The groups are shells around one centre, one inside the other: the same stretched ball of 6 dimensions in 6 sizes.
Known rows, each followed by its group:
[  6 -23 -13  43 -21  13 -20  10  39  -3 -75  -2  42  17  18 -20  33  -9
  32 -18  37 -44  -7 -46  32  21]
z_997
[ -3 -23 -34  37 -28  12  -4 -12  29  12 -77 -15  32  24  16 -23  39  -2
  21 -16  39 -41  -4 -45  29  21]
z_997
[ -4 -12 -47  38 -28  16   7 -37  31  28 -73 -32  41  23  -9 -26  33  11
  -7   2  30 -29 -21 -22  26   8]
z_650
[  8 -20 -20  39 -23  16 -14  -2  40   4 -78 -10  50  14   6 -21  31  -2
  21 -11  30 -39 -16 -41  33   8]
z_650
[  7 -12 -33  31 -16  10  -9  -3  22   2 -81 -21  23  16  12  -7  60 -14
  18  -6  37 -40 -10 -35  19  27]
z_173
[  6 -18 -28  39 -25  20  -8 -14  37  14 -75 -16  53  17  -3 -22  28   3
  10  -7  29 -34 -19 -32  32   6]
z_997
[  6  -4 -50  34 -17  33 -12 -14  31  17 -67 -13  58  10  -6 -18  41  -5
 -12   5  41 -21  -2 -17  28  21]
z_469
[ 14  -9 -40  23 -19  17 -18  -1  33  -1 -89 -14  43   0  16 -16  59 -10
  15  -1  36 -38  -6 -50  27   7]
z_650
[ 10 -18 -21  35 -14  20 -23  17  30  -6 -75   0  41  12  17  -8  48 -20
  27 -15  42 -40   2 -40  27  32]
z_815
[ -4 -10 -46  38 -22  14  -5 -19  31  15 -71 -19  32  20  11 -26  44   0
   3  -2  41 -35  -6 -32  25  23]
z_896
[ -1 -12 -40  36 -22   7  -2 -19  27  12 -78 -26  22  21  10 -20  49  -1
  11  -3  36 -39 -14 -34  22  21]
z_896
[ -6 -22 -39  42 -30  25  12 -36  24  35 -65 -27  49  35 -19 -18  20   9
  -6  -9  30 -23 -18 -12  28  19]
z_650
[ 11 -10 -45  25 -18  27 -13  -6  26   9 -80 -13  49   7   4 -10  54 -12
   5  -3  38 -29  -1 -35  26  17]
z_173
[  8  -8 -54  23 -21  24  -7 -17  25  14 -82 -20  44   8   5 -14  57  -7
  -1   1  38 -29  -2 -36  24  13]
z_997
[ -5 -14 -34  48 -21  16 -11 -10  37  12 -62 -10  38  24  11 -30  31  -1
   8  -7  44 -36  -4 -28  29  30]
z_815
[ -9 -19 -36  46 -23  15   1 -18  25  20 -62 -18  29  34   4 -20  33  -2
   6 -10  42 -34  -6 -20  24  37]
z_997
[ -7 -27 -17  51 -27  11  -2 -12  33  15 -65 -14  35  36   5 -24  19   3
  21 -19  34 -40 -16 -29  30  27]
z_173
[ 12 -12 -26  35 -12  22 -22  11  30  -3 -74  -4  45  10  10  -8  49 -18
  17  -7  40 -35  -2 -32  26  29]
z_997
[  7  -5 -45  31 -18  19 -13 -10  33   7 -78 -17  41   7   9 -20  52  -6
   3   3  39 -33  -6 -35  26  14]
z_896
[ -4 -13 -32  49 -19  18 -11  -9  34  12 -60 -10  39  25   6 -25  31  -3
   6  -5  43 -34  -6 -21  28  34]
z_815
[  8  -9 -45  29 -21  20 -15  -9  35   6 -81 -13  46   5  13 -23  50  -4
   8  -1  39 -35  -3 -44  29   9]
z_997
[ 15 -10 -39  23 -18  24 -18   1  30   1 -85 -10  50   1  10 -10  57 -13
  12  -4  36 -34  -2 -43  27  12]
z_815
[ -4 -18 -36  45 -27  23  10 -36  27  33 -64 -30  50  33 -24 -18  19  10
  -9  -3  26 -23 -26  -5  26  15]
z_469
[  5 -12 -38  34 -23  19  -5 -19  32  15 -77 -22  46  14  -3 -19  40   1
   3  -1  31 -32 -17 -29  27   8]
z_896
[  4  -7 -43  31 -16   9 -13  -6  28   1 -81 -19  22  10  21 -17  63 -11
  14   0  42 -41  -4 -41  21  25]
z_173
[ -4 -14 -34  48 -23  17  -8 -15  37  16 -63 -13  43  24   4 -30  26   3
   4  -5  39 -33 -10 -25  30  24]
z_173
[ 10  -6 -51  22 -16  24 -14  -5  24   6 -82 -14  40   4  12 -11  64 -15
   4   0  42 -32   4 -39  23  21]
z_815
[  6  -6 -55  27 -22  24 -10 -18  32  15 -79 -17  48   6   7 -23  51  -2
  -3   3  39 -29  -2 -38  28   9]
z_650
[  1 -23 -15  50 -18  24  -9   0  28  12 -60  -7  48  31  -6 -10  22  -9
  14 -16  36 -31 -11 -14  28  36]
z_469
[ 14  -6 -48  22 -15  30 -16  -4  26   7 -82 -13  52   2   3  -7  59 -15
   1   1  39 -27   1 -34  25  16]
z_650
[ 12 -17 -22  32 -20  11 -20   8  37  -7 -86  -8  39   7  21 -18  49 -10
  31 -11  35 -46  -9 -54  29  11]
z_469
[ -2 -20 -26  49 -27  21   0 -24  36  24 -64 -20  54  29 -13 -25  13   9
   2  -8  28 -29 -24 -17  32  13]
z_815
[  6 -13 -30  37 -21  14 -13  -6  37   5 -77 -15  41  12   9 -21  41  -3
  14  -4  34 -38 -13 -38  28  13]
z_896
[  6 -12 -35  35 -14  24 -17   5  26   4 -70  -5  41  15  10 -10  49 -17
  11  -8  45 -32   5 -29  25  36]
z_815
[ 11 -14 -37  24 -22  12 -16   0  33  -2 -90 -13  36   4  23 -18  59  -9
  24  -8  37 -43  -3 -58  28   9]
z_469
[ -3 -11 -41  36 -23   2  -6 -15  32   7 -79 -23  17  17  22 -27  53  -1
  16  -3  40 -45 -10 -44  23  20]
z_650
[ 10 -14 -40  31 -23  34  -5 -19  29  22 -74 -18  67  13 -18 -12  32  -1
  -7  -2  29 -21 -14 -19  30   7]
z_469
[  3 -17 -40  29 -26  14  -2 -18  28  14 -83 -22  35  16   8 -18  48  -1
  12  -8  33 -37 -10 -42  26  11]
z_173
[  4 -13 -32  37 -21  13  -3 -17  30  13 -77 -25  36  19  -3 -15  41   0
   9  -2  29 -35 -22 -26  24  13]
z_815
[ -3 -11 -38  40 -20   7  -8 -12  31   7 -73 -19  21  21  18 -24  49  -4
  13  -4  42 -41  -8 -36  23  28]
z_173
[  3 -22 -29  37 -25  21 -11  -4  31  10 -74  -7  47  20  10 -19  35  -6
  18 -15  38 -36  -2 -40  31  21]
z_896
[  1 -13 -35  38 -19  12  -2 -16  24  13 -73 -25  27  23   1 -12  46  -5
   8  -4  34 -35 -16 -23  20  27]
z_896
[ -3 -16 -43  41 -27  26  11 -37  23  35 -65 -31  50  31 -23 -16  24   8
 -12  -3  28 -21 -21  -6  25  17]
z_650
[  1  -6 -55  29 -20  18   7 -32  17  24 -76 -36  29  20  -9  -9  55  -2
 -10   6  33 -26 -15 -15  16  21]
z_469
[ 10 -15 -36  27 -19  22 -11  -3  24   6 -82 -14  42  11   7  -7  53 -13
  14  -8  36 -34  -4 -37  25  19]
z_896
[ -4 -24 -27  42 -24  12  -8  -3  28   8 -71  -9  29  28  19 -20  38  -7
  24 -19  42 -42   0 -41  28  33]
z_997
[ -3 -17 -36  37 -21   8  -3 -10  22   9 -74 -20  16  26  17 -15  52  -9
  18 -11  41 -41  -5 -35  21  34]
z_173
[ -5 -10 -55  33 -26  12   0 -27  28  19 -76 -25  27  19  14 -27  51   2
   1  -1  42 -36  -4 -38  24  19]
z_469

New rows. What belongs after each?
[ -5 -24 -25  43 -24   5  -8  -4  30   5 -74 -12  21  27  24 -23  40  -6
  29 -18  42 -47  -4 -46  27  31]
z_997
[ -7 -13 -41  46 -21  23  -4 -19  29  22 -59 -15  42  28  -1 -23  30  -1
  -4  -4  42 -28  -5 -15  27  33]
z_815
[  4 -20 -32  37 -23  25 -16   1  34   7 -72  -1  52  16  14 -21  35  -8
  16 -14  42 -35   4 -42  34  22]
z_650
[  9  -7 -44  29 -16  24 -18  -1  31   4 -76  -9  45   6  12 -16  55 -13
   6  -1  43 -32   2 -37  26  22]
z_173
[ -7 -15 -41  41 -26   6  -5 -17  33  12 -73 -19  22  23  21 -31  43   2
  14  -7  42 -43  -6 -43  26  23]
z_650
[  3  -4 -50  32 -16  19  -7 -16  24  13 -74 -23  34  13   3 -14  56  -8
  -4   5  40 -29  -6 -23  20  25]
z_173
[  1 -21 -17  48 -19  20 -10  -1  30  10 -63  -9  43  29  -1 -14  26  -8
  16 -14  36 -34 -11 -20  28  33]
z_173
[  3 -12 -37  38 -17  24 -17   0  31   6 -68  -5  45  15  12 -18  43 -12
   8  -7  45 -33   4 -31  28  31]
z_997
[ -7 -12 -46  41 -25  14  -5 -21  34  17 -68 -17  33  22  13 -32  38   3
   3  -3  43 -35  -4 -34  28  23]
z_650
[  3 -14 -21  46 -16  16 -17   3  36   2 -66  -7  41  19   8 -19  34  -8
  16  -8  39 -38 -10 -27  28  29]
z_997
[ -1 -14 -39  35 -16  11  -6  -5  18   6 -74 -18  16  23  16  -9  59 -15
  15  -9  44 -39   0 -31  18  41]
z_650
[  6  -5 -51  26 -21  13  -5 -21  29  12 -85 -28  32   7   7 -18  59  -2
   2   6  34 -35 -13 -38  22   7]
z_650
[  5  -5 -57  24 -24  18  -4 -25  30  16 -84 -26  40   6   6 -22  56   1
  -4   6  35 -31  -9 -39  25   4]
z_469
[  3  -9 -36  38 -19  14  -3 -19  30  14 -74 -26  36  18  -3 -17  42   0
   3   1  31 -33 -21 -22  23  16]
z_815
[  8 -18 -31  27 -19   9 -16   9  25  -7 -87  -9  22  12  30 -10  64 -19
  33 -15  43 -47   4 -56  23  28]
z_469
[ -1 -27 -11  52 -20  22  -9   2  30  11 -59  -4  47  34  -2 -13  17  -8
  19 -21  37 -34  -9 -18  30  37]
z_469
[ -8 -26 -25  51 -29  17  10 -29  27  30 -62 -25  41  41 -14 -20  14   9
   5 -13  29 -30 -23 -12  28  23]
z_650
[ -4 -16 -38  42 -24  17 -12  -9  36  10 -68  -7  39  20  18 -31  35  -2
  12 -10  45 -38   2 -40  31  26]
z_650
[  1 -10 -46  36 -25  22 -10 -18  39  15 -73 -14  51  12   7 -31  37   4
   0   0  39 -32  -6 -37  32  10]
z_650
[  6 -17 -36  29 -18  21  -4  -6  16  11 -78 -18  33  20   2  -1  54 -15
  12 -10  37 -32  -4 -27  20  31]
z_650
[  9  -4 -49  28 -14  28 -14  -8  27  10 -75 -14  49   7   1 -11  54 -12
  -4   4  40 -26  -1 -25  24  22]
z_997
[ -5 -25 -29  44 -30  16   3 -22  30  22 -69 -20  41  32  -1 -23  23   6
  12 -15  32 -35 -15 -29  30  18]
z_896
[ 15 -13 -26  30 -17  17 -21   8  35  -5 -85  -9  45   4  13 -12  51 -12
  23  -7  34 -40  -9 -46  28  12]
z_650
[  4 -14 -26  41 -15  18 -21   9  32  -2 -68  -2  37  17  17 -17  44 -15
  19 -10  45 -39   1 -34  27  36]
z_997
[  8 -10 -33  31 -13  12 -10  -1  21   1 -80 -21  23  14   8  -3  62 -16
  16  -3  36 -38 -11 -30  17  29]
z_650
[ -6 -21 -26  44 -23   0  -1 -11  25   8 -74 -22  11  32  17 -19  44  -4
  25 -14  38 -46 -12 -36  21  33]
z_650
[  1  -9 -42  38 -16  21  -6 -14  24  15 -66 -19  37  21  -2 -13  45  -8
  -2   0  40 -28  -7 -15  22  32]
z_173
[  6  -9 -48  32 -20  31 -11 -13  31  17 -71 -12  58  11  -3 -18  41  -5
  -5   0  39 -24  -2 -26  29  17]
z_997
[ -8 -18 -31  46 -21   5  -5  -9  27   8 -68 -16  15  31  20 -23  43  -6
  20 -12  44 -44  -4 -34  23  39]
z_650
[  4 -21 -11  44 -19   6 -17  10  36  -6 -75  -7  28  20  21 -18  39 -10
  36 -16  36 -49 -12 -44  28  26]
z_650
[  1 -18 -21  49 -21  20  -5 -13  34  17 -63 -17  50  27 -12 -18  20   1
   6  -7  30 -30 -22 -13  29  21]
z_650
[ -4 -19 -43  36 -29  16   7 -29  24  25 -75 -27  34  27   0 -20  38   4
   4  -8  34 -33 -12 -30  25  17]
z_173
[ -3 -21 -38  39 -25  23   2 -19  22  23 -68 -18  42  30  -3 -15  33  -3
   4 -12  37 -29  -6 -21  26  29]
z_173
[  5 -19 -23  37 -16  12 -17  11  28  -5 -76  -6  27  18  22 -11  51 -18
  29 -15  43 -44   0 -43  25  35]
z_173
[  5 -13 -51  23 -24  16   0 -21  21  15 -87 -27  32  13   7 -13  59  -5
   7  -4  35 -34  -7 -41  22  13]
z_650
[-11 -17 -40  46 -24  11   9 -29  21  26 -64 -29  21  38  -2 -19  35   2
   2  -7  38 -33 -14 -15  20  35]
z_469
[-11 -17 -42  43 -28   8  11 -35  25  27 -70 -33  23  34   0 -25  35   8
   2  -5  34 -35 -18 -23  23  22]
z_650
[ -9 -23 -34  46 -28  14   0 -19  30  20 -65 -16  33  33   8 -26  28   3
  11 -14  40 -36  -6 -30  28  29]
z_173
[ -4 -13 -41  44 -28  20   5 -36  35  30 -67 -28  50  25 -14 -29  21  14
  -9   1  29 -26 -24 -16  30   7]
z_469
[ -2 -17 -40  32 -26   3  -1 -16  26   9 -85 -25  15  20  21 -20  56  -3
  21  -9  37 -45  -9 -48  22  19]
z_650
[  5 -13 -30  42 -14  29  -9  -5  25  14 -63 -13  50  22 -11  -7  35 -11
   0  -5  37 -25 -10  -8  24  34]
z_469
[  7 -19 -16  44 -19  19 -17   5  37   2 -71  -5  49  17   6 -17  30  -8
  21 -12  35 -38 -12 -33  31  21]
z_173
[  1  -5 -54  30 -20  14  -8 -18  29  11 -79 -22  29  10  15 -23  59  -4
   2   4  42 -35  -3 -38  23  19]
z_815
[ -3 -28 -18  44 -27   7 -12   2  36   2 -74  -5  30  26  26 -27  32  -4
  36 -23  40 -49  -3 -53  32  25]
z_469
[ -1  -6 -54  30 -23  12  -7 -20  31  12 -80 -22  28  11  18 -27  57  -1
   3   2  42 -37  -3 -43  24  16]
z_469
[ -4 -16 -46  34 -25  14   1 -22  24  18 -76 -24  28  24   9 -20  47  -1
   7  -7  39 -35  -6 -34  23  23]
z_896
[ 17 -11 -31  24 -15  18 -20   9  28  -6 -87 -11  40   2  14  -5  61 -18
  21  -6  36 -39  -5 -45  24  16]
z_650
[  3 -25  -5  48 -18  10 -18  14  34  -5 -69  -2  32  26  17 -14  32 -13
  36 -21  38 -46  -9 -37  28  35]
z_469
[ -6 -24 -30  43 -25  13  -8  -5  30  10 -68  -8  30  29  20 -24  36  -6
  21 -18  45 -41   2 -40  29  34]
z_650
[-13 -23 -25  55 -29   6   0 -20  37  18 -62 -18  28  37  10 -34  20   8
  16 -13  37 -42 -16 -30  29  27]
z_469
[ 12 -21 -24  31 -22  23 -10  -2  28   7 -81 -13  52  14  -1  -7  39  -9
  18 -13  29 -34 -12 -36  29  12]
z_469
